The rows of a group lie close to one hidden flat surface of 5 dimensions, which passes through zero. Surfaces can cross.
In the rows, 128 means zero.
Some rows, each with its group after it:
[ 82 159  84 111 144 109  74 114  86  97 145 132 184  56]
(4)
[126 136 143 153 154 140 110 130 137 178 105 142 133 124]
(5)
[105 120 103  78 103 127 139 143 132 128 137 107 129  88]
(5)
[ 96 109 131 157 106 139 111 129 140 128 156  85 120 185]
(1)
[112 104 141 167 139 174 128 128  95 141 176  92 104 136]
(5)
[164 142 158 135 177 159 156 126  98 116 130 109  94 101]
(2)
[151 141 151 154 158 115 112 122 167 198  79 155 134 135]
(3)
[142 131 156 180 153 140 114 118 128 144 121 140 118 172]
(4)
[134 124 147 125 117 159 175 145 121  98 140 113  76 176]
(4)
[ 90 189 122  78 169 168 141 155 132 127  74 139 115  79]
(2)
[126 132 140 137 131 140 136 134 129 116 128 132 110 161]
(1)
[ 47 162  96 127 106 131  94 137 104  75 131 175 160 159]
(2)
[137 103  99 126 106  89 116 109 104 114 167 139 162  95]
(2)
[126 135 109 110 113  71 117 128 185 175  85 161 163 126]
(0)
[ 75 108 110 157 119 118  68 124 145 170 157  70 165 132]
(1)
[131  98 140 172 108 132  84  99  90  85 155 162 168 158]
(3)
[119 184 122  86 181 149 128 145 116 140  72 153 137  51]
(2)
[102 159 142 152 151 150 106 132 128 132 100 143 132 163]
(4)
[ 99 161 126 152 128 125 123 130 110  65 137 147 116 195]
(0)
[ 99 129 141  98 145 216 143 156 110 127 126  84  99  95]
(0)
[115 163 141 152 156 127 104 133 153 164  71 169 143 154]
(0)
[144 123 124 100  94  78 138 125 184 119  96 138 136 163]
(5)
[153 107 133 106  93 111 157 144 197 175  92 138 115 156]
(1)
[139 121 115  98 124 117 124 128 152 172 102 129 151  73]
(0)
[ 55 174 143 150 141 177 104 159 156 134  76 135 116 199]
(1)
[102 153 140 164 188 181  98 134  95 183 111 141 135  88]
(5)
[ 98 128 134 149 117 142 116 136 145 122 132 113 120 187]
(4)
[168 121 121 123 142  98 125 104 105 120 135 138 148  75]
(5)
[161 135 117 128 155  95 108 112 133 170  97 162 168  70]
(0)
[128 137 127 140 143 143 109 109  52  54 164 159 152 102]
(3)
[132 149 133 146 164 148 143 125  76  90 155 122 100 128]
(3)
[ 94  88  98 122  87 105 104 125 145 142 176  67 149 121]
(1)
[125 167 136 118 162 134 164 150 166 181  90 103  81 134]
(3)
[116  80 126 159  69 113 126 120 134 100 184 107 117 213]
(2)
[101 113 101  60  68 118 157 157 199 152 102  99 112 120]
(4)
[114 127 150 149 119 154 159 145 145 129 136  91  75 205]
(3)

New rows, each followed by its group:
[196 106 121 144 145  75 119  87  94 137 159 148 155  65]
(0)
[107 140 141 119 112 139 140 151 176 152  86 135 111 182]
(1)
[179 166 138 142 217 126 154 112  84 143 125 126 101  60]
(3)
[ 95 150 135  82 173 218 131 159 104 148  92 115 119  37]
(0)
[171  97 135 146 123 110 144 105  91  82 186 115 120 137]
(5)
[129 143 122  75 154 162 171 144  84  75 150  92  94  70]
(2)
[111 156 123 121 150 148 110 119  73  78 137 164 151  94]
(3)
[102 164 134 177 187 159  83 108  48  79 162 133 145 111]
(1)
[112 139 147 128 129 179 170 143  91  57 153 115  76 175]
(4)
[129 161 138  98 131 149 162 146 137 107  85 167 104 142]
(1)
[115 176 153 157 180 182 132 132  78  79 129 139 101 153]
(2)
[106 122 136 156 147 163 111 139 131 188 121 118 123 121]
(5)
[134 121 142 135 124 134 141 131 147 144 120 128 113 157]
(4)
[125 117  92 100 108  79 102 114 130 141 129 158 177  71]
(2)
[140  74 101 100  85 105 145 122 137 156 175  82 133  85]
(5)
[117 133 126  66  82 126 176 167 209 154  57 146  99 158]
(1)
[185 102 130 135 128  70 108 110 175 200  90 149 162 107]
(5)
[124 185 161 156 185 162 119 137 115 122  68 189 119 152]
(1)
[ 83 138  79  57 114 106 115 144 151 148 108 116 164  55]
(1)
[153 167 150 143 171 161 152 125  84  83 109 177 107 133]
(1)
[168 134 117  98 161 114 133 120 116 150 110 131 142  33]
(2)
[ 88 106 131 145 120 181 123 149 127 180 151  87 104 140]
(5)
[211 101 153 125 117 117 191 118 104  88 147 151  89 134]
(1)
[114 110 144 163 101 137 128 129 134 116 152 110 110 208]
(2)
[195 114 149 111 119 104 169 132 187 177  71 176 110 140]
(1)
[162 139 153 149 168 125 168 135 144 171 126  90  73 142]
(3)
[101 114 132 152 142 173 125 138  96 150 159  98 110 129]
(5)
[112 163 140 133 141 141 120 138 156 134  79 155 128 160]
(5)
[147 109 119  77  83 105 167 141 179 151 103 131 112 125]
(1)
[ 82 175 107  71 146 152 134 151 126 109  92 136 129  82]
(2)
[ 95 150 103 106  91  76 122 138 197 152  77 157 148 170]
(0)
[146  97 137 135  80  98 139 127 181 132 131 106 121 203]
(5)
[ 99 147  89  91  98  93 147 128 102  52 163 136 132 116]
(0)
[146 128 133 123 130 136 149 124  99  90 147 135 112 128]
(1)
[208 116 148 126 144 109 163 112 118 131 115 174 118 100]
(1)
[111  95 107 130  77 110 125 126 134 109 170 114 133 164]
(2)
[ 68 131 123 131 108 159 126 142 123  92 153  89 108 184]
(1)
[132  89 166 146 127 207 146 137 109 129 161  69  84 151]
(0)
[193 137 169 178 179 129 123 108 122 171  98 172 131 119]
(4)
[139 121 112 166 158 103  79  90  68  98 181 132 174  91]
(4)
[158 107 139 149 128 126 146 117 109 117 164 100 102 147]
(3)
[107 137 158 139 130 165 141 155 170 146  93 102  87 201]
(2)
[ 75 117 118  78  90 166 149 162 166 138 118  83 106 144]
(0)
[109 146 156 149 157 174 115 143 152 168  78 138 121 153]
(0)
[126 112 115 113 110 111 102 121 141 141 114 153 169 100]
(3)
[121 129 142 171 172 169 102 129 108 196 123 134 131 100]
(5)
[149 146 136 121 166 131 125 124 133 155  94 139 133  86]
(2)
[ 97 138 101 116  90  98 145 131 119  57 163 127 119 174]
(0)
[108 188 108  77 148 131 137 135  80  33 119 157 134  87]
(5)
[143 156 102 123 126  36 110 110 157 142  95 188 174 110]
(0)
[118 112 106  95  82  88 135 136 176 149 123 118 133 140]
(0)
[129 149 155 177 154 131  96 126 152 175  79 167 141 166]
(2)
[190 107 155 161 161 128 140 108  99 130 155 113 110 112]
(2)
[137 157 134 144 171 139 122 115  69  76 140 156 128 110]
(5)
[124 133 116  83 106 139 174 144 112  75 148 129 102 117]
(1)
[182  81 114 123 103  77 143  94 102 111 194 108 140  84]
(0)
[ 96 131  92  81 102 125 156 135 101  59 166 107 114 115]
(0)
[185 106 136 119 124 107 157 116 119 122 144 142 123 103]
(1)
[ 63 151  93  75 107 139 132 157 142 118 118 108 133 101]
(1)
[206 125 144 116 143 106 166 111 117 134 105 181 121  91]
(1)
